The rows of a group lie close to one hidden flat surface of 11 dimensions, which may be shifted away from zero. Surfaces can cross.
Some rows, each with its group after it:
[ 0  0  1  3 10 16  8 -2 11  9 -1  5 -9 -7  3  4  5 -1  1 -5] | peb
[-6  8  5 -5  4  2 -6 -2  8  7 -3 -7  5 -8  7  0 -6 -3  3  5] | Vuve
[  4   2  -8  25   9   5   5 -14 -21   4 -11   2 -11  -9   3  12 -14 -17
  -2  -2] | Fiz
[  4 -10   8  -1   2  16   3   4   3  20  -5   6  -2   4  10  -5  -7 -10
  -2  -8] | mizu
[  5   1  -3  -3   3  -2   2  -5  16  -1   2 -10  -6   0  11   5   5   9
   2  -7] | peb
[ -5  -1  20   3 -12  14 -19  -8   4   3  -5  -6 -14   6   7   4   6  -9
 -10   7] | peb
[ 0 -6  1  3 -4 -4  4 -3  1  2  5 -4  5 -5  8  5 -5  2  5 -6] | mizu
[  5   3  -1   0  -1  -3  14   7   3  -2  -7  16  -2   4   8 -12  -2   2
  -3   0] | peb
[ 12  11 -12   0   1 -10  -3  -2 -14   1  -2 -18   8   1  16   1   1  -5
   6  -2] | mizu
[ -1   8  -8  17  -9  13   6 -12  15   3   3   3  -5  -6   0 -13   0  -4
  11  -7] | nol
[ -2 -14   1   0  11  -6   1   1 -11   0 -11  12  -1  -6   1   7  -2  -3
  -6   6] | Fiz
[ 11 -11   2   9  -5  -4   1   0 -13 -12   1   9   6  17   2 -21  12 -14
 -15 -10] | mizu
[ 23 -10  13  -1  -6  -9  -8  -6  -3   8 -16  -4  -1  12  18 -10   2   0
  -2  -2] | Fiz
[ -1 -27  -4   0   5  -4  11  -8  15   3  -7  16   2  -1  -6 -12  -3   5
   4  -7] | nol
[  4   2 -11   1   6  -6  -3   1 -11   2   0  10  -1  -5 -15   1  -5   7
   0  10] | Vuve
[-11  -3 -13  -2  -5 -11  -4   3  -5 -12 -14  12   4  -1 -23 -15  17   5
  14  15] | Vuve
[ -6  -3   9   4   2  -3  -6   1  10  11  -1   4  11 -26   5   3   1   6
  18   6] | nol
[ -9  17 -12  -7   4   5  16   7  -1  -5  19   3  -1  -4 -11  12  -9   9
  -5   4] | Fiz
[  1  -7   2   4  -2  -5   6  -3  12   8   5   1  11 -15   0  -1 -11  10
  17  -6] | nol
[ -1  -9  -5  -3   9  -9   4   3  10  -2 -19  -1   3  -4  11  -4  16   2
  15  -5] | Vuve
[  0   6   3   4   4  -3  -5  -2   4   7   2  -2   8 -15  11   2  -4   0
   6   3] | nol
[ 7  0  5  0 -5 -4 -3  9 -3 -3 13  3 10  3 -1 -8  4  3 -4 -3] | Fiz
[  6   4   5   3   2  14  -2  10  -1  10  15  12  -5  -4 -15   3  -2   6
  -3   1] | mizu
[  8  17   2   7   3  -4  -6  -6   3   6  10  11   7 -20  -8  -7  -3  13
   6  15] | Vuve
[  7  -5  -6   1  -1 -12 -10  -9  -3  -6   8 -11   2   7  -7   0  -8   4
  -5  -2] | Fiz
[ 1 -3  5 -3 -9 10 14 -2 -6 12 -6  8 -1 -2 10  1 -1 -1  6  2] | peb
[  2 -16  -5   2  10  -1  -6  -5   5   8   7   1   3  -6 -17   2 -10   6
   4  -6] | nol
[  3  -2   7   5  -1  16   0   2  14   7   0  14 -12   4   1 -11   3  -1
  -8  -3] | mizu
[ 2  8 -5 -1 -2  0 -3  0  4  4 -7  3 -4  2  1 -9 -2  1  4  6] | Vuve
[ -6   4   7  -1  11   2   8   7  -3 -12   3   1   7  -1 -10   2   7  -5
  -5  -6] | Vuve
[  9   0  -1  14   3  -6  -9 -11   4  -8   3  -2   4  -5  -4  -9  11  -1
   2  -4] | Fiz
[ -7   5  -1   1  -9  -1   7   3  12  -1  -5  -2   1   6  19 -10 -17 -10
  -1  -8] | Vuve
[ -5   5  -8 -11  -1  -9  -1  10  -3  -4   2 -15   4  12   4   6 -20  -4
  -4  -6] | Vuve
[ -4  -8   5 -18  -2 -13   7  18 -12 -10   3  12   8   4   8   3  10   8
 -11   9] | Fiz
[ -9  -6  -5  -8  -6  -1   9   6 -12  12   6  -3  12  -9  -1  14 -12   4
  16   2] | Fiz
[ 13   6  -2 -10  -5  -8  16  -8  -6  -7   6  10  -3   5   2  -2   5  18
 -10  11] | peb
[  4   6  -4 -14   3 -16 -12  -7  -3  -2  -8  -8   6  -1   7  -3   9   7
   0  16] | Vuve
[ -6   0  11  -9 -10  -4 -13   4  10   8 -10 -16   8  -7  12   2   6   4
  20   5] | peb
[ 18 -17   7 -15  35 -17   3   5   3  -2  -7  10   1  -5   7   9   7  15
 -18  -1] | Fiz
[  4  -2  10 -11  14   4  -3  26  -2   5   6  -1   7   4   5   5   5  -4
 -11  -9] | peb
[ -4 -16  -4  -7   5   7   0  12  -7   6   6  14  15   0  -5 -14  14  -8
  -3  -2] | nol
[  4   7  -7  12  -3  -4   2 -29 -12 -12   4  -4  -7  -2  -9   6  -1   1
  -9  10] | nol
[ 11   2   2   1   2  -1   4  -7  -2  -6   4  -1  -8   6   8   5   6   4
 -13  -2] | peb
[ -5   0 -11   7   2   3  -1  -5  -2   2  -4  -3  -1  -6 -16   2  -1  -1
  13   0] | Vuve
[ 6 -4  2  0 -1 -9  3  4 -1 -2 -4 -1  8 -2 14 -4 10  1  6 -4] | Fiz
[ 4 -8 14  0 -2 -2  7 -2  5  0 12  9  6 -9  9  4  5 10 -5  0] | mizu
[-7  4 -5 -7 -1 18  2 19  7 10 -7  2 -9  9 -4 -5  5 -6  8 -6] | nol
[  6  -7   6   9  -1  -1  -6   2  -2  -6   1   0  -8  10  10   1  -1  -8
 -16  -9] | peb
[ 11   8   4   3  10  -2   7 -10   7  -6  -7  11  -6  -1  18 -10   6  -1
 -16   3] | nol
[  0 -15  10  -5  -4 -18  -6  -3  11  -3 -15   1  -2  -6  11   4   6  15
  10   9] | Fiz
[-18  -2  -1 -15   1   6 -11   8 -12  10  -1  -4   5   2 -16   9 -19  -9
  -4  11] | Vuve
[ -1   3  11   2   0   8 -10   4   5   8   4   7 -10  -5 -19   9  -9   9
  -1   8] | nol
[  4   0   3   4  -6  -2   0   8  -4  -3  -4   7   8   5  11 -19   9 -10
  -2  -3] | mizu
[  6  16   4  -7   0   4  -6   8   6   4   1 -10   1   4  -6  -4   9   5
   7  -1] | Vuve
[  3  18  -9   5  -9   3   8  -1   5  -5  11 -10   4   3   5  -7   4   0
   8  -7] | Fiz
[  4 -17   8 -14  -4   1 -12  -3  -6  19   0  -6  10   0  13  -1   5  -2
   1   5] | mizu
[  2  -8  17  -8  -4   5  -2   9   4   2  10  20   0  -1  -1  -5  12   9
 -13  10] | mizu
[ 10  -1  -8   2   2   4  -9   7   1  13   6  -9  -1   2  -4   2  -3   2
  11 -10] | mizu
[ 12   0  -5  -3  11   4  12   6   0   1   7   4   6   3   0  -7  12   2
  -2 -12] | nol
[ 9  1 -5  2  9  6  0  8  5  9 -8  1 -6  3  7 -5  3 -5  3 -9] | mizu
[ 0  2  4 -2  1  3 -4  1 17  2  3 -3 -4 -3  4  1  5  7  3 -2] | peb
[  2   0   8  10   1  -2  -5 -10   7   3   8   6   4 -18  -3   0  -3   7
   3   5] | nol
[  6  -8  16 -11  -4   0   2   9   0   3   6   8   2   1  10   2   9  10
  -7   4] | peb
[ 12  -4   2   1 -13  -6  11 -16 -16   2   8  -5   4  -1   7  10   0  10
   4   2] | peb
[-15   0 -18 -15   4  -6  -5  14   0  -2 -18   6 -11   1   2   4   5   3
   4  15] | mizu

New rows. What belongs after each?
[-6 -2 -5 -7 -5 -7  0 10  3 -6 -4  7 -2  3  8 -3  5  4 -1  6] | mizu
[  2  -9   5  12   2  12   6 -18  -9  11   8   0   1 -18  -6  15   8   1
   8   0] | peb
[ -7   2 -13  -2 -17   4  -3   4  12   3  -7 -17 -13  16   6   1 -10  -1
  15  -9] | nol
[ -6 -16  -2   3 -26  -3   6  -4  -1  -1  16   8  10   4  -9 -10 -11   5
   8  -2] | nol
[ -3  -3  -1 -14   8  -7  -2  13 -12 -11  -1  -7   8   6 -19   5  18   4
   2   0] | Vuve
[-11  12  -1  -7 -12   6  -9  -7  20   4 -11 -10 -12   3   5  -5  -3   2
   9   9] | peb
[-10   7  -1  -4  -1   6   5  17   1  -4   1   2  -1  10 -10  -3 -11  -7
  -3  -6] | Vuve
[  1  -9  -7  11 -15  -8 -15  -6  10  -4  12  -7   7  -2  18 -13  10  -4
   3  -6] | nol
[ 7  4 -3  3  1 -6  4  4  1 -5  1 -3 -3  3 11  2 -5  2 -2 -7] | Fiz
[  9   4   2 -15   0 -10  -3   2  19  -7  12  -4   8   6  -2 -13  14  19
  -1  -1] | Fiz
[ -3   7  -6  -1  14   6   3  -7  15   0  -7   8 -10  -3  -7  -5   1   2
  -4   3] | Fiz
[  6   5  -4   2  14   7   0  -7 -13   7   2   2  -7  -2 -10  10  -8  -3
 -11   4] | Vuve
[  0   0   0 -12   2   2   1   2  -4  -5  -9  12 -12  12  11  -5   8  -3
 -23  12] | mizu
[  6  -6  -8  -4   0 -14   1   6   0  -2   3 -12   3   7  12   6 -13   4
   2 -11] | Fiz
[-7  4 -7  2  7  9 -1 -8  0  4 -1 -4 -5 -4 -9  6 -2 -5  2  2] | peb
[ -2  -7  -1   7 -11   9  -1  -7  -7  11  12  -5   0   2  -8   8 -20  -5
   2  -6] | mizu
[ -4 -17 -13   4  14  -1   2 -18  10   3 -14  -3  -9  -5 -16   5  -4   4
  11  -4] | nol
[ 21   2  13   6 -23  16  -6 -10 -14   7  17  -5  -1  15 -13  -7  20   3
   0  -2] | Vuve
[  4  -5   0  -6  15   0  -4  -5   1  15 -14  10  -2 -12  11  -1   2   1
  -1  13] | Vuve
[  6  -8   4   0   2  -3  10  -8  16  -6 -12   6 -20   4 -10   7   3  20
   4   0] | nol
[  0  18 -14  10  -3  -7   2  -3   1 -17   6  -2  -8  -2  -3   2   2   7
   1   2] | mizu
[ 12  13   7  -2  -5  -4   3  25  -7  -4  14  12  11   5   5 -12   5   2
  -7  -3] | mizu
[ -2  15   4  -2 -12  -4  16   4  12   5  -7  -8   3  -9  20   5 -12   8
  22  -1] | nol
[  1   5  -9  10 -11 -11  -2   5   1 -12   8 -11   2   5  11   0  -6  -2
   3 -11] | Fiz
[ -5   2 -15   0  -5   0   4  -5  -8  -4  -4  -7   7   0  13  -6  14 -12
   7  -1] | nol
[ -6  13   6   2   0   1 -15  20  11   5  -5  -5   7  -4  -2  -8  -5  -6
  12  -3] | peb
[  6  -6   0   2  -2 -10  -2  11   0 -10  10   7   7  -1  -3  -6  14   9
   2  -3] | mizu
[  0   6   7  11 -12  11   0  -3  -2   3  21   9   1  -7 -15   1  -8   4
  -2   2] | mizu
[  1 -11   0  -1  -9   2 -12  -1  11  -3   4   6 -10  10  -5  -9  11   6
  -5   2] | mizu
[ 12   7   6   3   8   1   8   3  -1   2  14   9  14 -11   7  -7   8   3
  -5  -3] | nol
[-10  -4  -5   0   9   0  -9   1 -11   0  -5  -5   5  -4 -10   5   0 -12
   0   3] | peb
[  4   9   6   8  -5  -5  22 -13   7   1   2   8   9 -17   7  -2 -12  11
  12   2] | nol
[ -9   3 -14  -2   6  -3   8  -1  -1 -11 -15  -6  -8  14   6   0 -10 -13
  -8  -5] | Vuve
[-13 -12  -3 -13 -16 -13   1   6  -9 -10   0   4   3  11  10   1  -6   0
  -9  10] | mizu
[  1   2  -5 -12  -2 -13  -2  -2   1 -15  19  -6  11   2 -10  -1  11  16
  -4   4] | Fiz
[ -6   9   6   3 -10   5  -6   4   5   0  -2   1  -4  -7   8   0  12   1
   7   9] | nol
[ 10   5 -12 -13   0  -4   1 -15  19   8 -13 -22 -12  18  13  -4 -17   6
   4  -7] | Fiz
[ -5   1  -1 -10 -11   2  -2   0   3   0   5   3 -12   8   4   5  -8   6
 -11  10] | mizu
[ -4  19  11  11   7  15 -16  -1  -9   1 -10  -1  -6  -2 -11  -3   5 -20
  -9   9] | peb
[ 14 -14  10  -6  13  -1   2  -6 -11   2   8   8  -1   0   0  10  13   7
 -20   2] | mizu
[  1  -6  13   0  -5   1   0  -4 -17   0  19   2  15  -3  -7   5  -4  -3
 -12   3] | Vuve
[ -9  -9  -4  13 -12   2  -8 -18   1  -2   4   8   1  -7  -6 -10   0  -5
   1   7] | nol
[ -4 -10  -2 -12   1  -9   1   0 -15  -1  -6   1  10  -1   1   3   6   2
   1  10] | peb
[ -1  -4   5 -12   2  -3   7  13  -4   4  -8  13   7  -1   5  -6   5   3
   2   7] | peb
[ -7  -3  -6  10   3  13   7 -10  -2   6  -1   4 -12  -3 -10   9 -15  -6
  -1  -1] | mizu
[ 14   6  -2   1   0   1   7   0   1 -11  -8  -2  -9  17   6 -10  19  -1
  -5  -7] | Vuve
[ 2 -3  0 -1 -5  4  7  6  3  3  8  8  5  2 -2 -9 -1  2  3 -5] | nol
[  7 -11   3   5  -8  -7 -15 -15  -3   1  -4  -5   7   2  -8 -13   7  -1
   6   3] | Fiz
[ -3 -11 -13  -5  -5   0  22  -4   3   2  -4   3   3   8  -6  -7 -12   2
  11 -10] | nol
[ 1  1 -6 -5  3  2 12  4  2  6 -3 -2  2  3  2 -1 -9  0  6 -7] | nol
[  4  11  15  -5  18  17  -9  -1 -13  11  10 -13   4 -10 -12  20  16  -4
  -6   4] | peb
[ -1   7 -20   3  18   1   6 -10  -6  -1  -2  -9   0  -6  -9   8  -1  -4
   3  -4] | peb
[ -7  -6  -1   0 -10   2  11   0   1   7   4  -3   4  -9 -24  11  -6  15
  27  -1] | nol
[  0  11  12   7  -2   7  -7  -1   9   3   0   7 -10 -11  -4   4   5   7
   1  10] | nol
[  4  10   4  -5  -3  10   6  13  -9   7   8   5   0   9  -3   1 -10  -3
  -9  -1] | peb
[  9  -1   7   0  10  -3  -1   7  -7   4  10  -6  12 -10   0  10   8   5
   5  -6] | peb
[  4 -11  12  -9  21  -5  -3   9 -16   0   0   4  14 -10  -1   9  23   0
  -7   4] | peb
[-19  -5   6 -10 -13   6 -13  -1 -14   3   7 -16  14   4 -19   7  -5 -10
   4   6] | Vuve
[ -4  12  -6   8  -5   8  -3  -3 -12  -1   8   7  -6  -3 -16   2  -6  -2
  -5  11] | mizu
[  9   1   6   3  -7   3   2  -6 -14  -4  11  -1   2   9  -1  -1   1  -4
 -13  -2] | Vuve
[-2 -2 -3 -2  3 -2  9  4 -3  1 -3  1  0 -1 11  7 -7 -1 -1 -2] | mizu
[ -4 -24   1  11  -9 -14  -3 -17  10 -18   3   4   5  -7  -1  -7  21   7
   6  -2] | mizu
[  3  -2   2   3   5  -7   3 -12  -2  -8  -5  11   1 -10  -4  -3  16   8
  -1  13] | peb
[ 8  5 -3  7 -2 -5  5 -4  9  0 -8 -7 -5 -3 17  1  0  3 10 -7] | Fiz
[  5 -14  14   7   0   8   4  -4   5   7   6  11   4  -5   3  -5   4  -2
  -3  -7] | mizu
[  0  15   4  -1   6  15   1   8  13   8 -10   4  -9   3   3  -9   0  -6
   0  -1] | Vuve
[ -1   2   0   0  10   6   4   3   1   5  -2   7   7 -11   3  -5  14  -3
   5   1] | nol
[  6   6 -16   5  11  -4   2 -16  -2   6   3 -20   3  -5  -4  12 -17   0
   8  -9] | nol
[ -9  18  -4  13  -2   9   3  15   7   5   1  12   1 -17  -9  -5  -4   0
  19   3] | mizu
[  4  19  11  15  -9   0 -12   7 -10  -1  15   7  13 -11 -26  -8  -8   2
   5   9] | peb
[-11   1  -4   0  12   3   2  -5   4  12 -14   2   7 -18   6  -1  -6  -8
  11   7] | nol
[ -8  -7   2  -3 -13  -9   5  -1  -8  -9  -1  11   8   8   9 -12 -10  -8
 -13   7] | Vuve
[ -2  -3  -2  -3   3   5  12   1  -8   8 -11   4  15 -10  12  -9  22  -8
  16   1] | Fiz
[-10   1  -4  -9  -5   4  14   3   0   8 -11   4  -2   6  -3   0 -22  -1
   6   2] | nol
[ 10  20   4   3   6  -3   3  -9 -11  -4   5  -4  -1  -8   4   9   0   3
 -10   9] | nol
[  1   3   2   0   1   0  -5  -9  -1  -6   8   7   0  -2 -19  -4   5   6
  -8  10] | Fiz
[  3  15  -6   5   3   5  -9  -6  12  -5  11 -17 -12   7  -3   6  -6   1
  -8  -7] | peb
[  3   7   8   0  13   8 -17  15   8  15   9  -1   5 -13   2   3   2   0
   3  -1] | nol
[  3   2   4  14   1  -3 -13 -16   4  -2   7   2   1 -17   4  -1   5   1
  -3   8] | nol
[ -8  -2  -1   3 -14   0   4  -7 -12   4   0  -3  14 -14   0   1  13  -1
  22   7] | Fiz
[  5  -1   4  -4   1   2 -10  11   5   9  11  -6  -3   1 -10   9 -10  10
   3  -5] | nol
